The same things were measured in two ways. Each way mixes the same 11 hidden numbers, adds some noise and spreads widely along 6 directions of its own, which tell nothing about the thing.
In the rows, zero is written as 128.
Some things both ways: the first way, then the second way.
[109 120 150 121 151 130 101 135 175 143 166  94  94 127 156 116 129 112
 140 147 127 128  99 165 116]
[169 126  93 201 163  95 108 110 115 107 159 116  95 116 180 143 105 133
  62 146 165 135 151]

[143 114 150 130 136 150 214 117 126 122 111 139 218 133  51  90 144 112
 141 151 116 150 134  94 110]
[ 79 140 114 163 147 153  60 123  96 153 149 122 151 149 127 108 109 123
 108 119 147 159 177]

[ 87 127 161 139 107 117 133 172 107 133 117 105  91 107 105 120  89 169
 162 117 104 126 100 133 148]
[126 133 129 122 126 129 145 140 107 120 138 156 165 142 123 153 118 117
 173  50 144 157 121]

[154 118 125 139 160 128  86 129 128 116 162  87 117 119 166 146 106  87
 121 136 119 117 120 157  81]
[118 123 144 106 126 135 121  80 155 112 155 136 111 130 119 163 121 101
 119 157 170 108 110]

[154 173 116 122 119 130 175 103 100 129 115 184 133 163  74 100 124 179
 125 154 154 129 131 100 164]
[ 29 119 119 112 103 124 107 101 108 140  23 135 187 148  88 111 126 120
 155 106 125 125 141]

[200 114  88 112 168 116  70 137 113  95 142  95 128  79 146 111 127  54
 111 131 115 110 136 135  71]
[114 160 134 156 127 108  91  82 135 137  73 153 186 139 113  92 137 125
 111 103 101 180 126]

[175 187  81 135 108 117 147 125  80 130 126 142 118 130 100 105  89 174
 121 151 119 123 131 126 141]
[ 48 122 132 157 110 134  99  63 146 152  88 144 148 136 100 159 130 109
 118  97 189  77 155]

[117 168 122 180  98 126 197  87 106 127 183 127 121 206 109 166  74 164
 124 163 109 154 123 127 102]
[115 110 129 142 150 164 138 140  89 118 202 123 139 148 129 126 137 134
 165  74 186 105 157]

[ 50 171 185  94 135 147 133 144 114 167 114  86  62 141  90 116  59 176
 146  88 124 124  91  92 167]
[179 141 145 163 102 154 144 114 124 111 199 135 118 107 172 168 117 103
 143  63 188 108 113]

[ 89  59 163 151 136 129 153 141 150 132 139  82 141 117 107 119 146  81
 126 127 118 129 108  93  92]
[174 111 161 131 110 100 172  71 186 111 128 166 115 102 145 176 135  98
  94 158 140 113  70]

[163 107 149 101 182 157 100 142 142 109 121 112 131 105 135 121 165  43
 100 126 160 117 144 112  78]
[127 118 194  92 114 168 203 148 158 154 139 217 108 149 143 182 148 125
 123 144 100 136  96]

[ 52  40 163 158 130 109 164 119 211 153 148 112 162 130 127 143 213 130
 171 149 123 145 106 160 137]
[110 156 131 129 119 131 141 123  66 107 111 147 164 176 120 115 161 139
 181  61  90 136 111]

[198 133  90 107 132 103  64 129 121 118 131 155 142 103 165 101 130 101
  97 132 136 103 146 156 117]
[ 85 129 170  96 142 174 181 194 158 153 167 153  83 155 139 179 152 178
  79 200  89 126 149]

[ 86 106 103 151 103  84 102 123 146 155 135 123 141 148 178 167 149 153
 134 117 123 105 161 186 148]
[ 63 122 144 125 141  69 105 147 159 168  57 141 154 177  96 109 164 140
 102 138  62 116 127]

[ 98 139 119 169 108 135 153 104  76 147 177  91 100 169 140 178  56 153
 127 135  83 157 106 108 107]
[189 126 147 151 121 167 167 184  92 128 237 136 110 145 124 113 163 136
 168  69 162 142 138]

[101 168 159 124 124 138  74 120 156 126 112 148 101 187 188 183 134 159
  97 123 170  80 168 153 159]
[186 127 156 111 112 118 150 154 174 126 159 138  69 113 155 154 124 118
 141 132 136  97 113]

[118 106 151 135 125 120 126 133 154 138 118 148 165 180 159 118 151 133
 132 137 137  96 154 157 136]
[177 114 133 148 106  87 125 161 155 107 165  92  75  90 184 166 128 129
 104 144 150 121 128]

[105 119 145 178  84 107 160 117 137 114 134 141 142 143 145 156 123 191
 147 160 121  96 118 152 154]
[106 124 131  81 121 119 124 103 157 111  88 123 112 126 122 134 103 108
 131 161 145  99 103]

[ 70 132 178 164 118 145 170 109 170 156 150 130 130 227 120 144 125 162
 122 157 146 130 123 126 140]
[100 116 151 119 110 133 146  92 155 109 163 142 102 136 125 206 129 110
 134 122 193  71 126]

[105 143 142 119 145 156 133 104 147 131 166 133 118 179  98 122 128 120
 138 162 136 166 131 116 123]
[163 122 122 137 121 147 153 142 108 107 207 102  86 106 139 169 157 152
 122 167 128 129 135]

[119 150 118 137 147 135  92 112 162 133 133 144  87 191 184 169 177 162
 131 163 170  96 158 169 163]
[ 78 129 134 147  87 105 118  99 148 172  73 158 109 155  81 169 148 100
  89 137 134  97 116]

[134  80  88 147  88  56  70 125 149  98 131 155 153  76 183 150 174 139
 136 129 127  82 154 187 145]
[153 171 153 183 116 151 115  89 108 119 197 140 131 152 144 142 162 126
 132  72 140 116 128]

[ 84 149 178  90 156 173 108 142 105 164 117 104  68 114 107 126  89 139
 124 101 143 142  94  78 155]
[184 105 134 140 146 137 173 203 132 163 166 166  75 139 142 130 119 133
  72 187 108 172 129]

[121 110 145 195 113 148 225 115 117 111 137 139 197 203  73 149 140 131
 144 176 112 158 154 114  92]
[134  98 135  81 126  73 156 164 158 135  87 130 127 120 107 132 160 138
 148 151  70 131  97]

[102 183 149 119 147 150  59  93 129 133 144 138  57 163 128 173  86 186
 112 133 172 124 105 116 179]
[175 123 132  72 128 170 172 170 115 103 198 108  75 125 107 115 143 145
 160 179 133 133 121]

[135  77 123 183 104 110 162 121 124 109 156 131 156 132 136 128 138 140
 153 178 102 119 110 133 116]
[176 140 132 168  89 143 131  83 103  89 191 127 111 112 143 157 138 103
 146  78 209 132 123]

[121 100 158 104 152 152 158 101 143 127  95 161 180  98  73 116 186 132
 139 138 161 136 122  82 162]
[186 157 156 170 105 175 152 140 100 148 181 160  77 146 157 127 160 129
 100 145  99 133 120]

[ 95  88 142  97 138 132 120 152 138 173 101 103 133  97 121  99 161  94
 111  93 120 135 125  90 131]
[120 129 132 166 106  96 111  81 164 156  82 155 143 127 104 146 121  97
  92 135 127 123 119]

[ 87 151 124 114  92 115 113 124 124 140 135 153  84 129 138 130 124 173
 132 131 158 109 139 128 179]
[170  84 154 117 104 153 189 166 118 106 175 135  83  95 181 151 149 136
 161 133 159 111 127]

Other things, the second way, with their names:
J134: [131 122 155 113 131 164 180 131 149 156 130 197  92 151 119 158 120 121
  91 180 121 134 116]
J688: [107 122 101 103 107 122  97 119 133 126  69  67 163  78 112  87 110 118
 121 158 121 143 110]
J952: [103 136  99 114 145  97  83  69 131  95 110  90 157 134 107 122  92 105
 169 109 141  73 122]
J511: [146 146 120 148 143 111 116  98 158 156 113 148 128 143 101 123 107 100
  90 133 119 109 100]
J960: [163 126 124 159 103  70 132  92 165 136 136 121 107 118  98 183 151 105
 102 139 116  88  91]
J840: [163 155 116 171 117  89  97  67 146 111  94 100 154  95 153 109 121 108
 117  87 134 101  93]
J865: [ 81 137 156 100 141 145 163 188 141 134 141 116 123 143 169 169 146 167
  88 144  81 111 107]
J21: [201 166 147 142 143 167 166 217 122 125 202 126  79 131 200 117 124 166
 131  88 116 128 139]
J436: [140 119  98 172 134  86 121 115 144 123 112 104 121 101 132 149 119 140
  67 171 128 141 140]
J522: [114 104 114 106 121  70 115 125 111  79  68  92 184  99 150  98 142 139
 188  86 114 153 118]
J925: [149 168 119 168 149  92  80  71 148 133 144 145 127 162  91 130 126 114
 107 128 114 132 138]
J949: [ 56  82 107  40 142 108 118 164 141 129  75 101 147 138  78 114  88 113
 168 161 136 118 131]
J477: [156 170 133 197  96 180  99  93  88 122 187 138  90 139 162 135 123 110
 138  66 204 101 165]
J178: [119 113 128  87 149  75 167 148 151 116  56 160 127 144 128 145 131 154
 125 175  52 144 111]
J13: [112 149 144 157 133 106 126  70 179 150 130 149 101 138 133 204 148 122
  76 142 108  50 103]
J746: [189 119 105 182 146 133 116 104 119 118 161 131 102  92 166 118 103 121
 111 126 183 137 155]
J235: [200 130 124 217 101 101 129 131 131 145 165 121 122  92 149 137 159 128
 104  79 147 137 135]
J11: [110 167 151 146 122 162 144  97 106 133 136 170 155 166 126 143 149 127
 113 100 107 143 105]
J559: [ 79 155 136  82 126 134  96 132 124 120  63 128 145 158 113  83 122 144
 154 156  74 154 145]
J215: [ 65 142 156 130 122 167 134 137 132 153 123 169 122 176 111 144 134 138
  90 147 140 147 157]
J460: [121 129 118  84 119 140 158 128 109  95  94 113 159 111 130 123 112 134
 184 105 115 119 104]
J668: [157 120 149 141 157 169 167 178 129 152 230 149  91 140 123 142 169 162
  97 156 131 152 154]
J868: [171 115 147 202 134  74 138  97 160 141 100 169 108 122 172 129 168 137
  84 119 119  99 128]
J646: [206 123 130 143 136 174 141 160 145 138 216  88  51  82 175 119 116 132
  92 187 146  82 129]
J35: [ 76 130 151 115 129 153 172 148 108 160  96 179 189 177  88 118 156 137
 154  75  90 138 114]
J718: [ 55 111 153  69 122 163  97 116 147 135 150 127 143 147  74 127 129 109
 139 164 170 150 142]
J183: [ 43 162 138 134 142 155  94 103 111 162 108 144 195 182  72 102 154 144
 130 107  82 140 152]
J909: [151 164 140 157 125 107 138 128 147 150 120 158 120 145 128 146 157 139
 106  97  90 124 110]
J278: [108 137 129 148 166 176 134 146  93 141 212 167 138 183 112 147 115 123
 138  59 192 141 157]
J743: [141 154 130 202 102 123 132  57 129 152  96 168 132 127 127 151 151 114
  81 105 129 110 111]
J46: [ 51 128 126 127 149 127 131 147 123 171  56 144 178 158  98 102 150 161
 109 129  67 133 143]
J632: [178 133 114 124 114 121 112  92 154 118 138 110 126  82 129 139  83  88
 118 161 137 138  97]
J998: [131 139 129 118 125 136 142 109 116 128 114 144 136 128 122 130 150 133
 166  98 106 108 113]
J252: [187 156 116 176 161  80 129 107 145 127  90 155 113 133 169 112 121 140
  93 119  85 117 115]
J344: [170 139 116 193 121  72  95 120 129 139  94 121 168 106 146  91 147 129
 124  74  97 157 130]
J669: [ 45 109 135  51 116 138 120 158 140 165  86 138 153 162  45 119 129 109
 162 127 129 134 119]
J197: [162 116 142 143  94 123 103  90 147 111 190 119  93  96 133 169 141  99
 122 152 184 141 130]
J362: [ 95 137 156  97 122 123 137 134 154 124 140 125 119 137 129 170 165 151
 130 145  93 110 119]
J290: [176 136 164 114  84 146 147 116 161 114 183 136  75 110 150 175 129  94
 128 140 163 106  91]
J119: [124 128 126 155 129 104 105  69 131 148  78 181 156 147  94 107 134 100
 145  84 148 132 130]
J786: [177 142 140 175 155 109 139 116 149 140 199 157 123 140 133 161 150 128
 108  86 134 122 119]
J836: [169  99 115  73 158  88 141 159 117  75  85  93 125 106 187  71 109 137
 164 167  75 124  88]
J18: [135 172 135 105 120 120 165 140 156 152  38 179 127 147 105 118 129 151
 114 142  46 154 107]
J43: [141 122 151  97 118 113 210 194 138 149 116 177 124 159  98 161 162 147
 142 116  64 143  93]
J994: [112 165 130 157 111 121 109 117 120 150  84 162 134 177 115 120 109 102
 116  87 125 120 122]
J644: [112 130 117 122 161 156 144 132  92 104 201 130 132 145 119 162 139 156
 171  90 158 126 161]
J518: [163 112 143 111 152 208 207 193  76 117 209 133 108 134 173 115 134 155
 165 116 125  99 122]
J246: [ 86 110 123  82 153 139 142 204 123 153  90 123  97 154 115  89 132 165
 112 191  89 133 153]

Some of these things the first way, each followed by its name:
[ 81 119 168 125 116 116 161 151 164 146  63 144 175 102  32  94 161 185
 158 118 144 130 121 126 190]	J13
[ 97 145 170 138 177 165 144 131 136 158  86 103 122 178  74 142 129 165
 131 125 155 122 119 102 157]	J669
[111 115 152 124 152 128 111 128 148 150  91 160 141 175  97 133 172 136
 113 112 165 132 144 118 150]	J960
[130  84 106  88 173 118  88 161 146 159 122  60 136  80 148 100 166  38
 119  92  95 137 141 133  78]	J344
[157 121 142 145 135 123 162 139 106 154 100 143 168 142 110 119 122 136
 111 115 123 132 116 127 115]	J949
[121 134 178 170 119 141 233  77 136  96 164 155 187 196  89 160 114 141
 145 168 134 144 126 129  93]	J836
[ 85 125 136 159 117 147 184 118 160 122 171  84 129 148 118 159 147 119
 153 173  91 166 131 137  97]	J998
[198 214 109 106 128 146 111 131  59  93 131 146  82  91  88 104  51 153
 114 146 136 130 112 104 130]	J746
[ 88 149 112 120  88  92 145 135  95 128  98 121  99  95  76 101  97 210
 166 115 104  99 114  98 197]	J688
[121 118 144  91 163 143  57 156 120 138  90 130 124  92  95  92 126 126
 138 109 165 108 133 111 169]	J197
[110  83 149 127 132 129 159 136 168 156 124 129 160 142  91  75 172 106
 122 144 122 144 115  97 126]	J436
[132 101 122 137 139 126  89 136 114 123 168  75 113 120 227 167 106  83
 132 128  83 107 135 164  77]	J290
[188 167  91 105 162 134 101  83 141 109 166 110 125 155 209 176 145  56
  69 132 120 115 167 143  56]	J646
[162 161 118 142 119 120 118 146  96 117 146 131 116 103  79 106  70 152
 142 148 108 164  99 149 120]	J644
[107 166 122 106 155 124  88 114 126 145 142 107  48 154 133 154 116 130
 103 105 154 124 125 118 130]	J35
[ 94 197 156 101 141 173 104  80 145 134 169 131  96 201 149 162  83 152
 119 149 152 132 139 125 145]	J559
[142 160 138 116 105 139 148 138  50 101 128 124 114 107 102 124  53 131
 130 111  85 140 121  83 107]	J632
[165 182 133 152 138 124 101 131  96 106 145 123  74 144 135 159  63 163
 119 138 134 114 103 155 116]	J278
[ 76 101 148 157  94 115 225  88 163 137 166 122 150 146 115 158 161 130
 125 143 106 154 111 109 104]	J518
[124 108 104 144 120 100 143 148 103 133 166  89 132 115 122 102  91 116
 167 135  79 139 121 161  95]	J522
[127 144 104 151  92 112 158 109 126  93 135 156 110 125 101 132 153 176
 147 178 134 116 136 117 160]	J743
[147  86 136 107 170 141 117 120 197 150 118 118 170 104 168 117 212  91
 115 148 137 112 123 147 125]	J477
[210 131  96 155 162 137 109 101  99  90 155 127 164 166 149 148 109  76
  94 160 135 108 159 132  63]	J718
[130  85  90 164  98 104 153 128 149 129 157 114 165 105 151 132 172  99
 123 160 109 127 148 153  98]	J868
